Every row belongs to one group in each of 4 separate groupings. Each group adds its own fixed numbers to the row, and there is some noise. The rows also spread widely along 14 directions, which tell nothing about the answers.
Known rows, each followed by its group in each grouping:
[-29   2  -2   0  -5 -13  -9   3  -7   8   8  -6   6 -12   5  11 -27  10
 -22  21 -27   0   9  11  -4 -14   4  32   2   9  11   9  -7  12 -21  17
   6  -4 -30  -5   6  12 -19  12  -2  19  22  -7   3 -26   9 -13   0] | M (4) K657 K908
[  9 -22  -1 -22  -3  18  -3 -14   6   7  15   8  10 -10  29 -13  -6  17
   4  10  -5  -2 -14 -19  13 -20   7  -7  -2  22 -17  -2  -2  13 -16 -20
   4 -19  10  -4  -6   3  -8   3  -2 -17 -12  23  -8 -10   4  -4 -22] | B (3) K657 K198
[  2  20  -7 -14 -11  12  -8   3  -3   0 -11  -3   3  16  -7   9  44  -8
   8 -17  19  17  17 -16   6  10 -15 -29  15  -7  -2 -27  -2 -15  20   2
  -9 -10  -6  13  -1  -4  15 -23 -10  -1 -14  13  -2   9 -12  13  10] | Z (4) K771 K198
[ -2   7  -1   6 -11   2  -6   7 -15   7   6   2   8   2   5  -5 -10   2
  13 -19   8  12   2  -6   5  11   9 -25   5  -4  -6 -18   0 -27  -5  -2
  -4  14 -12   7  11  -4   7   5  -6  -6   6  -4 -12 -17  -1  22 -11] | M (0) K771 K908
[ 15 -19  -5 -20   6  16   8 -18   9 -12   8   4 -26  -9  26  -7 -22  13
  -3  26 -14 -14 -11  -4   0 -10   2  11 -10   4  -9   8  15   1  -6  -8
  -6 -24  19  -9  -9   3  -1  10  -3 -20  -3  10   2   7  15  -5 -15] | B (2) K638 K340
[ -4   9  -2   2  -2  -7   9 -11  15 -23  -3  -3 -19  -7   0   9   9 -23
   2   4 -13   8   1   8  -7   1  -8   0   2 -10   5  17  -2  -9   9   8
   6  11   8 -15  -8   4  17   2   5  17  -7  -8  17   9  -3  -2   4] | Z (2) K638 K232
[ -7  -5  -3  -4 -17  -4   7   3   2  15  23  15  22 -13   8 -14   8  16
 -12  -3  12 -18 -11  -1 -21  -6 -12  -9  25   2 -11   6  -1   6 -17 -17
 -14   1   0  15   0  -6   2  -8  10   6  -9  -4  14   0   0   8  18] | C (1) K657 K802
[ -3  13  -1  15   2 -16 -11 -16   8  -5 -20   8  15  -7  -8   4  39 -24
  -8 -37  34  10   2 -12   6   6 -28 -10   9  -3   1  -5 -27   6  16 -11
  12  -1   8   6 -24  -2   3 -20  20  24  -9   8  24   5 -29   3  31] | C (3) K657 K340
[  0 -14 -21  18   5   3   8 -22   7 -26 -21   5 -13  24  10   7  19 -25
   6  -7  12   5  -1  16 -12   4 -12  -5   2  -1   9  15  15 -40  13 -14
 -10  10   7  -4 -13 -12  15   1 -18  13 -10 -13  18   8  13  -6  14] | M (1) K771 K232
[ 14   9 -11  -9  -7  38  24  12  20   0  15 -14 -19   7  -6  -2 -13  17
  34  19  -9   4   0 -10   8   1  25  21   8 -17 -14   3  20  25  22   9
   5   0  11   0  -6  -6   8   8   0   7 -11 -13 -31   3  -5  13 -24] | Z (0) K657 K802
[  0  -4 -18   4  -5   8   9   1 -10  -6   0  -8 -10   7  17  14 -23   6
  -3   6   3   6   8   9  -6   5   2  10  14  -2   6   5  38 -26  -2   7
 -18  10 -14  12   5 -11   1   3 -25  -7   4 -11   3 -11  21   6   9] | C (2) K638 K232
[-20  -1  -4   4   4 -13  -5   2  -8   8  -6   1   3  -5   1   6 -22   9
 -20   9  -6 -14   6  14  -7  -5  -6  33   1  -1  16   4   0   1 -15   6
  -4 -16 -19   8   4   6 -19   4  -5  11  18  -4  11 -15   7 -13  11] | B (2) K638 K340
[  1  13  -2  10   6   4  -6   8 -13  -2 -15  -3  -9   5   4   1 -20  -1
   9 -10  10  -5  14   0  10  16   2  19  -4 -16   9 -19   0 -10   1   7
  -3  -9  -5  10   0   4  -5  10  -3  -1  20  -2  -5 -11  -9   2  -9] | B (2) K638 K908
[ -9 -27 -16  -1   9 -19  30 -46  21  -6  -3  13  -4  -3  11   9 -14  -1
 -38  13   0   5  -3   0 -12 -31   3   2  -8  14 -13  32  10 -20  -2 -15
  11   1  -7 -10 -11 -22   4 -14 -13   8 -10 -14  18   0  26   5  29] | C (1) K638 K908
[  8   6 -10  13 -13   0   0   3  -1  -6  10  -2   7  -6  11   5  19 -18
   3 -21  25  12  -1   4 -11  13 -18 -10  29  -6  -1   7  18  -4   5  -4
 -19  27   6  15 -14 -10  18 -13   5   7 -13  -5  18   1  -9  12  24] | Z (1) K657 K198
[ -9   9  16 -14  16 -16 -21   7 -30  -6 -15 -11   1  -9   5  13 -16 -18
 -12   1   0   3  25  -3  19   2  -8  17  -9   4  12 -13 -13   3 -15  18
  -6  -9  -9   4   9  17 -17   1   0 -11  23  21   4 -15 -11 -19   8] | M (2) K638 K198
[ -5  17  -6  16 -10  -6 -10  16  -6  -1   2   5   4  -9   0  -4   2  -2
   2 -14  13  -7   3   4 -12  17 -16   6  15 -20   8  -6  -8   4  -2  -1
 -11  -3  -2   9  -8   7   5   5  14  15   9  -8  16   3 -17   6  12] | B (2) K771 K198
[  7   6  18  -9   9   2   6 -14  23   5   1  -7   6   2 -15  -3  25  -6
   9 -14   4   3  -5   2   3  -4   3   7  11   6  -5  17   3  13  10   0
  15  14  15  16  -5  -1   0 -23   3   6 -24  -4  -5  -4 -10 -14   3] | C (2) K638 K908
[-11   5 -12  16  -7  -4 -12  10   3  -6  -6 -10 -19  23 -27  21  15  -9
  14  -5 -29  19 -14  30 -20  13   0  -6  10  -7  24  19  23 -29  12  14
  -1  11 -13  -4   1   4  17   9 -14  18   3 -17   3   8  19  -3   1] | M (1) K771 K802
[ -3  11  -4 -16  -3  15  18  20   1   8   4  -8  15  12 -14   1  21   6
   9   9  13  -2  21  -5   1  -7  -1  18  20  -9  -8  -6  -1  29  10   3
 -12 -10  -5  14   5   0   3 -19  -3  12 -14  -2  -8   3 -13   0  19] | B (1) K638 K198
[  6  -5 -19 -17  -3   7   8 -26  13 -19  -9   3 -24   1  11  11  11  -4
 -13  13  -4  10   5 -12  -2  -8 -12 -16   1   0  -8   4  12 -17  14  -3
  -3 -14   5 -11 -13  -8  16 -10  -9  -7 -12   8  12  19  12  13  13] | C (4) K638 K198
[ 14  22   9  -6  -2   5   3  23  -3  -2   9  -9 -13  -3 -25   1   2   3
  12  -3  11   0   5 -11  -3  18  -8   3  12 -23  -6  -5   4  23  19  13
 -10 -10  14  12  -4   4  10  -3  21  -3  -1  -3  -4  23 -20  13  14] | M (2) K771 K802
[  0   2   1  11  -3  -2   6 -10  26  19  -3  11  12   9 -26 -13  21  11
   2 -30  17 -11 -15   2  -9   3  -2  -2  11  -9  -3   6  -3   3  10 -19
  13  -2   6  22 -10 -13   1 -18  10  15 -13 -15  -1   5  -7   8  15] | C (1) K657 K198
[  1  -6 -38   8  -6  23  25 -21  21 -37  -9   5 -17   0  39   1  14 -12
   5  23   6   0   7  -6  -7 -11 -14  17   4  -9 -10  12  -4   0  16 -13
  -7  -3  12 -26 -26  -9  19  14  -5  30 -17  -8  23  12  -5   4   0] | C (4) K638 K802
[ -1   6   2  -8  11  13  26 -25  16 -19 -17   3  -8  13  11 -15   9 -20
  10   3  18 -31  22  12   2   2  -1  25   5 -19  -5   3  -9 -10   7   0
   1  22  17  11  -6  -9   5  -7  -7  14 -10 -20  -3  -5  -9 -18  -5] | C (1) K638 K802
[  2  11   2   2 -10  17   2  10   7  -1  15 -11   9 -14  20  -4   8  -5
  22  -6   1   6  -1  -3   7   4   2  14  16  -3  -5   1  -2  21  -3   4
   1  17   5   2  -3   8   3   6   4  16 -11   0  -4 -18 -22  -4 -22] | Z (2) K638 K232
[ -4  -9  10 -11  -8   2  13  -1   3   1  17  12  13   4   6 -27   4   3
  12  -2  -3 -23 -10  12 -15  -2   3 -21  11   4 -10   7  -2 -16 -18 -19
  -8  15   8   4  15   0   7   2  -2  -6 -13 -11  -4   0   9  -5  -6] | C (1) K771 K232
[ 12  -4   5 -16 -15   7 -22  13  -6  20  32 -16  -4 -15  -1  12 -15  25
  -1   0 -21  22 -23  -4   0   4   5 -11  15  20  -5   5  36  13  -8  11
  -8  -4  -7  11   3   7  -4   0   1 -24   0  17 -12  -9  15  12  -8] | M (4) K657 K340
[-18 -11   4 -15 -11 -23  18   9  -9   0  16  20  16   4  -9 -12 -21  10
  -9  12  -9 -13   0  -2 -20 -14   2 -40  -1   5 -14   0 -11 -28 -18 -12
 -12   1 -14  -9  29  -5   7   3   2 -12   5 -10   3  13  24  19  23] | M (3) K657 K802
[ -2   5  11 -18   4  31   6   0   1   6 -14   4   6  35   4 -25  19   3
  36  -3   5 -31  16  14  11   7  14   9   4  -8   4 -25  -5 -22  -4  -6
  -6   2   4  23  18   3  -5  -2 -25  -5  -5  -5 -30 -20   1 -22 -38] | B (1) K638 K908
[-18  13 -31  22 -25  -1  11  15   0   3   8   6   2 -19  11   1 -22  16
  -9   2  -6   0   8  -4 -12   2   1   8   8 -27  -2 -10 -13   2  -7   3
   1  -4 -27 -12  -3  -1  10  22   7  29  20 -20   8  -6  -7  35   0] | C (1) K638 K198
[  0  11   4 -20 -16  15  13  13  10  14  27  -8   4 -11 -11  -3  11  19
   0  13  -2 -10   2   1  -9  -3  -3  15  32  -8  -8  10  11  36   1  10
  -8  -2   3  18   0   2   2 -12  10   9 -14  -7  -5   3  -6   0   9] | C (1) K657 K232
[  4  -8   1 -21  -8   8  24   0  13   2  32  -7   8 -18  11  -4  -5   7
   0  17 -12   8  -4  -6  -3 -19  11  -1  14  10 -26  21   9  27  -9   0
   1  16   4  -7   2  -2  10  -7   3  -1 -21  -2  -6  -4  -1   6   2] | C (1) K638 K198
[ -9  -3   2 -12 -13  -1  28   5   0   6  23   9  26  -9  17 -16  -3   3
  -1   4  13 -12   9  -7  -6 -12   2 -11  12   0 -22  -5 -13   3 -17 -13
 -12  12  -6   2  16  -5   5  -7   1   4 -11  -8   1  -9  -5  11   7] | Z (1) K638 K232
[-10   9  -5  23   1 -22  13  10  11   6 -13   9   8  22 -49   4  15  -4
   6 -22  10  11  -5   5 -15   4  -2 -15   1 -13   3   7  -4 -16  21 -11
   6  -3 -10   1   6  -9  14 -15   5  22  -4 -18   7  18   0  23  38] | B (0) K638 K908

New rows. What belongs after each?
[ -4  21 -15  30 -11  -2   1  14  -1 -13 -10  10  -4 -10   5  -8  -4  -8
  11 -16  17 -10   7  -3  -6  21 -16   9   3 -33   6 -16 -23  -2   6  -6
  -5  -8   1  -5 -11   7  11  20  19  26  15 -11  20   8 -25  18   2] | B (2) K638 K232
[ -6 -27  -9   0   7  12  -3 -17  -3  -5  -7   9  14  14  38 -11   6  -8
  11  -1   4 -12  -9  13   0 -10   1   9  -1  20   3   4   2 -25 -21 -25
  -9   3   3   2   0   0  -7   7 -27   0  -8   9   4 -25  14 -25 -22] | B (1) K638 K802
[  0  -5  13 -18   1  -8 -10 -10  -8  13   5  12  16 -13  14 -13   2   1
 -14 -10  14 -18   0  -5   3  -4 -11  -7   4   7  -5 -12 -12  -1 -22 -12
  -7 -10   4  16   2   5  -7 -13   5 -15   1  18   7  -9  -5  -6   3] | B (1) K638 K198
[-15  -5 -10  -3   7 -12  -7 -23   1 -21 -23  11 -10   4  17   2   0 -19
  -9   4 -11   2   8  -5   5  -9  -6 -14 -22   4   4  -9 -24 -30  -3  -8
   8 -17  -6 -26  -3   6   3  10  -7   5  10  11  11   2   4  -4  -5] | Z (4) K771 K198
[ 11  -3   4 -27   4  -2   6 -16  11 -12   7  -5 -26 -13  -6   8   3  -4
 -17  20 -14  -1  -1   0  -6  -8  -9   2   5  -1  -5  21  17  12   5  10
  -2 -10  17  -5 -11   3  12 -12   8 -13 -10   8  10  23   7  -3  17] | C (1) K638 K198
[-13  19  -5  10 -20 -15 -10   6  -6  10   2   4 -14   2 -20  10 -17  12
  -7 -15 -14   5  -1  11 -19  20   1 -25   8 -22  12 -10  11 -48  -1  17
  -1   6 -24  13  11  -5  12   7  -7  -1  20 -22  -2  -1  17  27  -1] | M (2) K771 K802
[ 12   0 -18   8   2  23  -3  -2   6  -3 -28   7 -22  22  -5   1  10   5
  18 -14   6   1  -5 -16  15  11   3  -9 -17 -15   4 -28   0 -23  22 -14
   5 -43   4  -2  -8  -1   7  10  -9  -3   7  13  -9  15  -2  18 -21] | Z (1) K638 K232
[  8 -18  -1 -19   0  21  10 -13   9  14  12   9   6   9  13 -18   5  24
   1   8   7 -21  -8  -1  -4 -12   7   3  11  10 -11   4  16   1  -7 -19
  -7 -15  10  17   0  -8  -7  -9 -13 -13 -16   0 -11  -2  12  -8  -7] | C (1) K771 K908
[ 18  -2  29 -22  16  -7   9  -7   1  11  20  -4  -1  -5 -13  -8 -25   6
   2  -4   6  -2  -4  -9   7  -2  15  -2  -2   8 -19  10  14  12  -1   2
   3   6  17  17   5  -1  -3 -15  10 -30  -8   2 -20  -1   1   0   7] | B (2) K771 K908
[ -7  -7 -27   8   3  21  -9 -23   4   4 -31   7 -17  11  22   6  -9  14
  -7   1  -2  -7   1  -4  13  -3   4  26 -13  -7  12 -18  -1 -22   1  -6
  12 -36 -13   2 -15  -4 -12  16 -24  10  18   6  -4 -16   7  -2 -30] | C (1) K638 K802
[  2 -13  30 -20  21 -11 -13  -4  -6  23   7   1  17 -13  -9  -7  -7   6
 -11  -3   5 -15 -13  -6  13 -13  -2  22  -6  21  -3   5  -8  35 -19 -10
   5 -27  10  16   3  17 -26 -14  14 -15   2  28  -3  -9 -11 -26   5] | B (1) K638 K232
[ 18   4   6  -4  19   6   1 -15   6   3 -13  -9 -15   1 -10   6 -11  -5
   4 -14  14   6   3 -14  23   7   8  16 -13  -7  -9  -9   3  12  17   4
  13 -12  12   9 -15   0  -3 -10   6  -9   4  11 -16  -3 -14   4  -3] | B (1) K638 K340
[  0   3  -1   6  12  -7 -19 -19 -16  -4 -22  -7   5  -3  19  16  -5 -26
  -5 -24  20  22  12 -15  28   5  -7   5 -10  12   1 -18  -8 -12  -1   1
   6   1  -8   5 -10   4  -7  -6  -8  -3   9  24   2 -27 -13  -4  -2] | B (4) K638 K232
[ -6   0   4  -2  -3 -18 -10  15 -23  -4   7   2  -4  -4  -3   2 -23  -7
   3   0 -22  10  -4   4  -3   4   6 -26  -9   1   2  -6  -3 -26 -18   3
  -9  -2 -14 -17  19  16  11  17   1 -16  20  10   0   0  13  13  -4] | B (1) K638 K908
[ -1  -8  11 -12   6  -2  19 -26  18  -5   6  -2   3   7   0  -3   0 -10
  -2   3   7  -8   5   9  -2  -9   0  11   9  10  -9  22  12  -2   2  -2
   1  27  10  14  -2 -10  -2 -18  -3   3 -18 -16  -1  -8   8 -15  14] | M (4) K657 K232
[ -4   5 -14  -9  -6  10  20  -5  10   6   1  -6 -14   2 -11  16 -12  17
 -11  19  -2   6  12  -7  -3 -10   7  19   8 -14  -5   3  17   5  16  14
   2 -10 -13   7  -3 -14   3 -10  -9  11  -1 -14  -5   1   7  16  12] | M (0) K638 K802
[  4  -5 -27   2 -27  10  17   5   4  17  25   4  14  -6  12   7   0  24
 -11  -4  13  17  -4 -14 -14  -6  -1 -17  25  -2 -17  -2  23  -3   0 -10
 -16  -2 -17  12  -4 -19  16 -12 -11   2 -14  -6   6  -2   9  38  17] | B (1) K638 K198
[ -6  22  -5   6   8   4  -3  -9  -1 -11 -28   3 -25  11  -3  -1 -14  -9
   3  -5  10 -23  23   3   8  18  -4  24 -11 -31  12 -23 -13 -18  13  11
   3 -12   0   6  -7   1  -2  10   1  10  24 -11  -7   3 -12  -2 -10] | Z (4) K771 K802
[-12  16  -4   2 -18  -8  -3   1   8  -1  14   3  11 -17   4   3  28  -9
  -8  -5   3  10   4  -4 -12  -3 -19  -8  18  -2  -5   3 -18  12   1   1
   0   4  -5  -6  -8   5  12  -9  14  27 -11  -2  19   3 -17   6  13] | Z (4) K771 K908
[ -3  26  -9  -8 -28  21   0  35  -7  18  12   5   0  -2  -9 -13 -13  38
  17  -1  -5 -14   6 -17   0  15   6 -12   8 -27  -9 -41 -10   2  -1   3
  -7 -26 -18   5  17   6   6  18   6  -3  17  -1 -22   7  -8  38 -23] | C (4) K638 K802
[ -7  -8   7 -22  13  -9 -13 -26 -12  -2 -14   3   0 -13  25  10  -7  -6
 -28   8   3   0  13 -16  16 -15 -10  10 -13  13   1 -11 -15  -8 -14   2
   4 -25  -4   3  -4   4 -17  -5  -7 -11   9  26  11 -17  -1 -15  -3] | M (2) K638 K802
[  7  -9 -13   3  -9  11   2  -2   6   3   0   7  -5  13   5  -2   9  16
  -1  -5  11 -13  -7  10 -20   6 -12   2  19  -4   8   5  31 -20   2 -11
 -19  -8   2  24  -3 -14   2  -7 -14  -3  -9 -10  12   9  15   4  11] | M (2) K638 K198
[-15  18  -5 -11 -33   0 -23  31 -26   3  24   0  23 -29  28   3  29  -6
  -4   0  -3   5   9   0 -11   6 -28 -20  33  -3   6 -19 -14   7 -28   7
 -28   3 -17   1   8  19  12   2   6   8   1  21  24  -8 -17   6  -1] | Z (1) K638 K198
[  7   8   1  -7  -8   0   0  10   7   0  19  -9  -5 -19 -12  11   3   4
  -1   7  -6  14  -7 -12  -3  -3 -10   7  11   0 -10  12   7  36   9   6
  -2 -13   4  -5  -9  11   9  -6  19   6  -9  10   9  15 -11  10  17] | B (4) K638 K232
[  5  -5  23   4   0 -24  21   2   4  12  28  20  17 -23  -4 -31 -42   9
  -4 -16  12 -23 -11 -10  -7  -2  12 -17 -12  -6 -30   0 -21   7 -19 -19
   5  13  10  -1  13  -2   4   6  33 -10   9 -15  -7   1 -10  28   6] | M (1) K638 K908
[ -4  -7  12 -27  19   2  18 -21  15  -3 -18   5   1  24 -13  -4  28  -9
  -3   9   4 -13  13   0   8 -19   1   5  -9   6  -3   1 -12  -5   9  -9
   6 -20  10   4   5  -2  -3 -25 -10   1 -16   7  -5   8   3 -20   8] | Z (1) K638 K908
[-18   7  39 -28   7 -18  -2   5  -9  35   8  14  21   6 -30 -28 -31  25
  -2  -8  -6 -37   6  -2   8  -3  19  -9 -14   3  -9 -25 -25  -7 -24  -5
  11 -16 -15  21  38  12 -23  -7   6 -24  19  -1 -34 -14   5  -3 -10] | B (4) K771 K232
[ 15  -3   5  12  16  -7 -14  -8 -11 -10  -2  -9  -4 -13  19   6 -28 -23
   8 -23  13  23  -3 -16  23   8   4  -1 -16  11 -11  -2   3   2  -1  -4
   6  13   9  -9 -12   4  -1   8  10 -14  10  17  -6 -13 -16   6  -4] | Z (4) K771 K198
[-20 -22 -37  24   2 -11  12 -39  10 -28 -22  14   4  -3  42   8   7 -27
 -25   3  13   7   6   6 -10 -18 -17  10  -1   6   4  22 -12 -25  -6 -21
   1  11  -6 -21 -26 -14   5   5 -12  34  -3 -10  39 -10   6  -7  22] | C (1) K657 K198
[  1  11  23 -32  -6   5  -6  12  -4  25  15  -5   6   1 -25  -6   6  15
   6  -4 -10  -5  -3  -4   4   3   8 -15  14   2  -7  -9   4   7  -6  10
   1  -5  -2  23  15   6  -2 -14   3 -21  -3  10 -25  -3   3   1  -7] | C (1) K657 K802
[  1 -25  -7  11  23   7  25  -3  15 -15 -16   9  11  25   5 -19  -7 -13
  29  -5   5  -3  -8  -8  13 -15  21   2 -31   9 -15   3 -19  -3   5 -35
  11  -7  11 -26   4  -2   0  13  -5   8  -7   0 -14   1  -5  -1  -8] | Z (1) K638 K198
[ -5   7  -3   8  -6 -11 -11  12  -7  16   8   1  -4  -4 -18   4 -19  13
  -9  -7  -7  -4  -6   9 -12  10   0   6   7 -12   8   1  11   0  -6   6
  -5  -9 -13  11   0   4   0   3   6   0  17  -9   0   2   5  10  11] | B (1) K771 K198
